There are 9 hidden switches. A switch that is on adds its own fixed numbers to the row, and there is some noise. The rows also spread widely along 11 directions, which tell nothing about the answers.
In the rows, zero is written as 128.
Some rows, each with its switches (1 for on, 0 for off) after it:
[100 120 174 122 197 118 143 115 133 121 132  88 103 104 118 100 122 139
 135 136 171 148 147 109 112 161] : 1 1 0 1 0 0 0 1 0
[ 98 142 133  96 153 126 120 128 121  88 146  65 141 114 130  92 120 137
 131 170 158 131 133 103  95 147] : 0 0 0 1 0 0 1 0 0
[118 131 169 156 121 136 164 149 129 126  94 160 115 161 123 173 149 114
 126 154 127 128 130  90 127 113] : 1 1 0 1 0 1 0 0 0
[ 98 127 124  84 106 128 198 120 102 136 148 128 147 175 156 160 121 109
 133 169 173 102  76  84 109 136] : 1 0 1 1 1 1 0 1 0
[ 92  99 130 147 169 123 172 119 123 136  71 169 104 117 138 107 160  97
 121  91 146  92 115 177 137 108] : 0 0 1 0 0 0 1 0 0
[ 81 135 122 118 134  99 149 104 137 102 142  90 139 121 153 145 162 107
 156 134 109  91 130 163 126 124] : 1 1 0 1 1 1 1 1 0
[ 87  68 161 145 127 132 136 159 138 158 106 145  99 140 180 179 156 133
 172 130 110 109 175 115 160  70] : 1 1 0 1 1 0 1 0 0
[116 153  79 124 120 112  95  55 156  82  92 131 166 134 132 163 118  90
 140 127 115  78  84 129 180 117] : 1 1 0 0 1 0 0 1 0
[129 158 130 199  95 106 143 162 125 143  88 126 128 113 120 140 184 102
 126 140 118 115 154 136 132 146] : 1 0 1 1 1 1 0 0 0
[100  66 161 134 156 159 138 175 113 160 105 132  84 114 150  94 119 176
 147 149 167 131 151  89 143  93] : 0 1 1 1 1 0 1 1 0
[120 132 119  80  94  99 112 124 145 152 201  89  93 149 156 155 125 133
 176 170 148 124 133  73 122 154] : 1 0 0 0 1 1 1 1 0
[108 132  94  96  78  92 139 128 144 105 176 100  75 142 136 111 175 108
 159 146 155  82 115 149  90 136] : 0 0 0 0 1 0 1 1 0
[115 130 184 106 146 150 162 180 104 136 176 146 126 109 165 110 112 136
 131 183 170 149 159 113  98 153] : 1 0 0 0 0 1 1 0 0
[ 81 121 164 127 188 138 195 146 117 138  66 165 131 152 129 164 156  97
 119 122 143 115 109 122 117 115] : 1 0 1 1 0 0 1 0 0
[108 128 132  64 163 122 155 116 119 153 133 133 111 156 125 143 105 113
 147 147 179 125  78  65 117 156] : 1 0 1 1 0 0 0 1 0
[135 173 154 115 130 115 108 186 147 158 140 145 132 126 138 157 161 117
 172 149 112 141 161 118 122 161] : 0 0 1 1 0 0 1 1 0
[104 158 115  88 119 116 140 146 157  73 158 137 127 152 141 166 185  78
 160 149  80  97 105 169  87 101] : 0 0 0 0 0 1 1 0 1
[149 171  96  96 181 111 122 158 130 123  48 143 104 117  66 103 143 107
 148 132 139 115  64 101 126 150] : 0 1 0 1 1 0 0 1 1
[ 79  88  98 100 135 100 161 157  93 157 117  75  97 116 154 103 173 134
 166 141 130  99 122 114 112 113] : 1 0 0 1 1 1 1 0 0
[ 70  94 124 111 113 112 202 128 123 119 128 120 107 163 161 153 180  98
 147 128 125  77 112 160 104  84] : 0 0 0 1 1 1 1 0 0
[117 138 122  69 189  97 104 132 149 129 127  91  76 115 105 114 154 130
 171 127 129 132 116 110 106 145] : 0 1 0 0 0 0 1 1 0
[ 97 109 104  92 134 135 159 101 115 103 122 102 112 151 132 109 108 126
 118 159 171 100  76  92 117 110] : 0 0 0 0 1 1 1 0 0
[122 142 112  67 132 130 110 159 145  88 152 154 111 119 142 128 134 101
 182 159 111 100  99 158 112  99] : 0 1 0 1 1 0 0 1 1
[138 157  99 112 126 104  91 178 127 152  94 140 108 112 114 120 155 113
 167 141 117 115 126  96 138 155] : 1 0 0 1 0 0 1 0 1
[105  69 130 110 148 128 142 161 131 168 101 161  82 144 154 165 164 116
 179 117  98 120 123 100 150  75] : 1 0 0 0 0 1 0 0 1

New rows. What belongs after each?
[ 84 134 114  57 191 104 176 129 119 168 100 142 152 140 161 190 149  78
 170 123  99  99  81 133 132 119] : 1 0 1 1 1 1 1 0 0
[139 163 155  92 115 133 142 206 135 135 158 163 101 152 122 137 145 124
 162 177 135 137 125 100  96 146] : 0 0 0 1 0 1 1 1 1
[136 134 142  81 175 136 160 194 105 167 115 174 131 100 159 126 137 112
 165 147 127 132 122 144 124 123] : 0 0 0 0 1 1 0 0 0
[135 159 150 118 115  98 124 105 152 122 156 159  87 135 127 147 115  86
 144 139 157 114 132 129 124 169] : 1 1 0 1 0 0 0 0 0
[ 77  88 115 113  88 119 110 130 144 108 148 105  83 156 161 160 169 122
 166 148 107  91 131 110 116  70] : 1 1 1 1 0 0 1 0 0
[134 128 166 154  83 124 160 134 131 149 160 158  73 151 137 143 107 114
 123 169 189 128 144  89 129 154] : 1 0 0 1 1 1 0 0 0
[102 104 104  96 178 107 152 112 124 125  86 135 105 114 125  88 142 108
 159  95 140  94  89 156 140 124] : 0 1 0 1 0 0 0 1 1
[ 94 120 106 129  87 127 139 141 128 110 108 106 135 168 139 152 179 119
 133 147 124  95 115  99 109  95] : 0 0 1 0 0 0 1 0 0
[110 147 172 126 159 132 179 135 125 165 126 154 173 135 164 162 111 114
 134 142 151 132 139 129 147 160] : 0 0 1 1 1 1 1 1 0
[ 99 109 150 128  82 146 102 142 154 115 181 107 165 141 201 171 132 145
 168 172 116 119 188 120 148  96] : 0 0 0 0 1 0 1 1 0
[ 86  98 104 128 145 115 165 136 136 130  87 116  47 145 101 113 182 119
 141 118 132  94  84 130 116  88] : 0 0 1 1 1 1 1 1 0
[ 98 116 145 130 133 127 151 165 121 138  68 124 108 167 116 167 170 130
 140 143 130 116 122  57 119 107] : 1 1 0 1 0 0 1 0 0
[112 162  93  94  66  91 147 127 136 120 124  96 137 199 124 209 176  87
 153 164 126  91  91  62 100 135] : 1 0 0 1 1 0 0 0 0
[152 137 138 161 154 106 129 152 127 172  75 154  88  83 110  88 138 130
 148 116 140 129 143 139 166 155] : 0 1 0 1 1 1 0 1 0
[116 122 167 152 173 144 151 186 123 145  92 164 110  85 139  90 143 134
 143 131 149 129 166 162 141 127] : 0 0 0 1 1 0 1 1 0
[135 166  81 144 145 112 128 126 118 104  60 132 149  86 110  92 155  94
 125 126 111  98  97 167 145 130] : 0 0 0 0 1 1 0 0 0
[ 94 109 151 176 101 121 119 111 132 136 115 100 154 132 164 149 133 134
 134 139 138 120 185  99 166 136] : 1 0 0 1 0 0 1 0 0
[ 97  90  92  67 166 109 121 139 132 153 112 117  75 142 134 148 160 114
 183 124  97 111  90  87 135  93] : 1 0 0 0 0 1 1 0 1
[131 139 150  84 174 147 152 151 124 157  91 192 185 145 158 186  94 111
 167 144 114 127  98 100 174 117] : 0 1 0 1 1 1 0 1 1
[108 141 157 123 183 104 112 111 175 122 152  92  68 125  96 117 137 120
 144 129 152 149 144 120 108 168] : 0 0 1 1 0 0 1 1 1
[104  85 192 173 132 139 116 156 153 114 168 114  97 104 165 124 152 151
 155 145 135 147 217 135 128 116] : 1 1 0 0 0 0 0 1 1
[106 144 138 132 129  93 142 113 147 135 121 123 118 139 140 182 153  97
 151 134 109 105 136 130 140 135] : 1 1 0 1 1 1 1 0 0
[ 98 109 139  95 146 104 151 178 123 159 126 141  89 138 150 146 178 106
 174 128 122 109 130 125 100 126] : 1 1 1 1 0 0 1 0 1
[109 121 123 191  88  82 120 100 164 117 100  91  94 142 113 139 198 115
 148  98 114  98 162 142 143 127] : 0 1 0 1 0 0 0 1 0
[132 147 127 188 100  99 129 120 147 145  95 148 124 114 127 130 169 103
 148 100 106 110 157 168 172 144] : 0 0 0 1 0 1 0 1 0
[ 71  71 153  93 176 145 175 129 108 116 146  98 130 116 184 122 124 134
 147 150 136 123 128 146 108  79] : 0 1 1 1 1 1 0 0 0
[110 114 143 105 168 119 140 158 127 149 116 124  80 115 130 112 137 126
 153 138 155 126 138 120 117 132] : 0 0 0 1 1 0 1 0 0
[ 83 112 131 127 133 117 172 107 112 122 137  92 150 131 161 108 116 116
 118 142 182 101 133 132 117 155] : 0 0 1 1 1 0 1 0 1
[113 130 122 167 118 117  77 105 165 119  87 139 134 135 130 163 137 119
 155 118  96 105 146 110 192 118] : 1 1 0 1 0 0 1 1 1
[ 84  91 136  66 190 116 156 184 111 136 117  83  40 123 106  88 181 150
 170 144 152 128 110  87  72 117] : 1 1 0 1 0 0 1 1 0
[121 145 145  83 114 102 145 133 115 172 163 137 162 138 188 179 105 110
 168 162 137 116 140 103 144 165] : 1 1 0 1 1 1 1 0 0
[135 161 166 179 112  98 159 123 141 132 122 151 135 116 140 138 139  92
 122 126 158 114 171 170 132 175] : 0 1 0 1 1 0 0 0 0
[ 73  75 114  74 147 146 126 108 122 116 133  92 156 142 184 136  93 136
 160 155 139 103 116  93 149  85] : 0 0 0 1 1 0 1 0 1
[ 95  83  82  99  87 109 131  91 123 129 129 105 112 160 164 152 122 115
 164 143 127  80  89  86 156  94] : 1 1 0 1 1 1 0 0 1
[ 97  86  91  77 176  90 145 153 116 174  92  92  87 107 140 107 185 124
 195 100 120 105 112 135 130 112] : 0 0 0 1 1 0 0 1 0
[107 143 127 116 207 107 156 105 135 122  73 148  96 119  85 105 141  99
 118 104 163 110  77 130 122 160] : 1 1 1 0 0 0 1 1 1
[ 97 125  93 105 161 110 129 174 120 127  75 125 117 102 133 120 184 101
 171 127  97  89 112 152 128 103] : 1 0 0 1 1 0 1 0 1
[124 113  87 127 153  91 101 102 124 204  52 122 153 109 151 133 129 133
 163  88 128 102 123 102 207 146] : 0 1 1 0 1 0 1 1 0
[ 97 122 108  63 180 135 142 111 104 118 113 118 173 127 155 118 102 123
 137 145 132 112  75 109 127 121] : 0 1 1 0 0 1 1 0 1
[ 76 103 164 181 169 120 169 105 151 113  81  87 110 140 119 142 162 118
 113 115 146 118 161 135 128 116] : 0 0 0 1 1 0 1 0 0
[ 90  88  84  87 109 128 135 112 110 133 117 125 113 150 149 122 128 123
 156 140 151  89  74  83 142  98] : 1 0 1 1 0 0 0 1 0
[120 186 150  96 180 119 103  83 171  38 180 104 113  98 101  95 105  98
 130 154 149 131 118 174  92 160] : 0 1 0 1 0 0 0 1 0
[110 143 141  87 123 107 134 138 141 143 155 116 190 150 182 187 133 115
 181 149 117 111 150 119 138 150] : 0 1 0 1 1 0 1 1 1
[115 147  82  83 137  78 140  97 122 150  86 111 128 152 119 160 155  99
 152 117 119  95  73  85 139 151] : 1 1 0 0 0 1 1 0 0
[ 94  87 185  93 217 153 160 182 130 142 124 112 108 122 140 130 133 147
 164 150 149 161 149 102 109 108] : 0 0 0 1 1 0 0 1 1
[ 90 117 146 113  99 139 125 119 151  81 199  94 133 148 175 151 113 123
 148 182 126 116 150 130 116 100] : 0 0 0 1 1 1 1 0 1
[ 93 138 166 125 232 129 184 138 121 115  78 135 139  97 129 135 151 105
 120 128 125 128 122 160 118 123] : 1 1 0 0 1 1 1 0 0
[106 121  99 153 118 123  84 124 158  91  89  93 117 136 115 130 168 125
 140 130 100 107 132 107 141  95] : 0 0 0 0 0 0 1 0 1
[128 110 134  66 143 126 165 164 121 179 128 201 108 149 169 153 113 100
 167 135 163 106 107 117 136 131] : 0 0 0 0 1 0 1 0 1
[116 164  84  44 114  98 110 120 130 109 179 111 163 124 166 127 119 100
 178 161 131  83  92 151 114 157] : 0 1 1 1 1 0 1 1 1
[118 149 150  82 146 100 184 149 119 148 135 139 122 149 135 161 148  99
 156 145 164 115 110 112 101 165] : 1 1 0 1 1 0 0 1 0
[ 96  76 178 144 144 151 139 163 119 131 159  98  94  95 170 102 125 169
 156 167 146 146 185 114 130 102] : 1 1 0 1 1 1 0 1 0
[126 153 108 133 107 130  98 114 142  95 122 116 160 128 139 127 110 117
 126 162 143 106 126 109 145 139] : 0 0 0 0 1 0 1 0 1
[109 138 115 140 122 125 120  84 144 110 101 135 149 142 131 160 123 107
 140 132 109 108 106 110 174 117] : 1 0 0 1 0 1 0 1 0
[ 97 111 133 121 115 124 142 113 145  93 162  95 124 142 154 130 136 132
 143 152 134 108 132 135 121 111] : 0 1 0 0 1 1 1 1 1
[113 113 157 123 144 140 173 125 105 144 110 159 172 144 168 136  99 127
 122 140 158 120 127 107 152 139] : 0 1 0 0 0 1 1 0 1
[105 119 176  99 252 120 138 105 161 127 123 127  47 101 106 133 111 114
 138 126 144 151 124 129 123 131] : 1 1 0 0 1 1 1 0 0
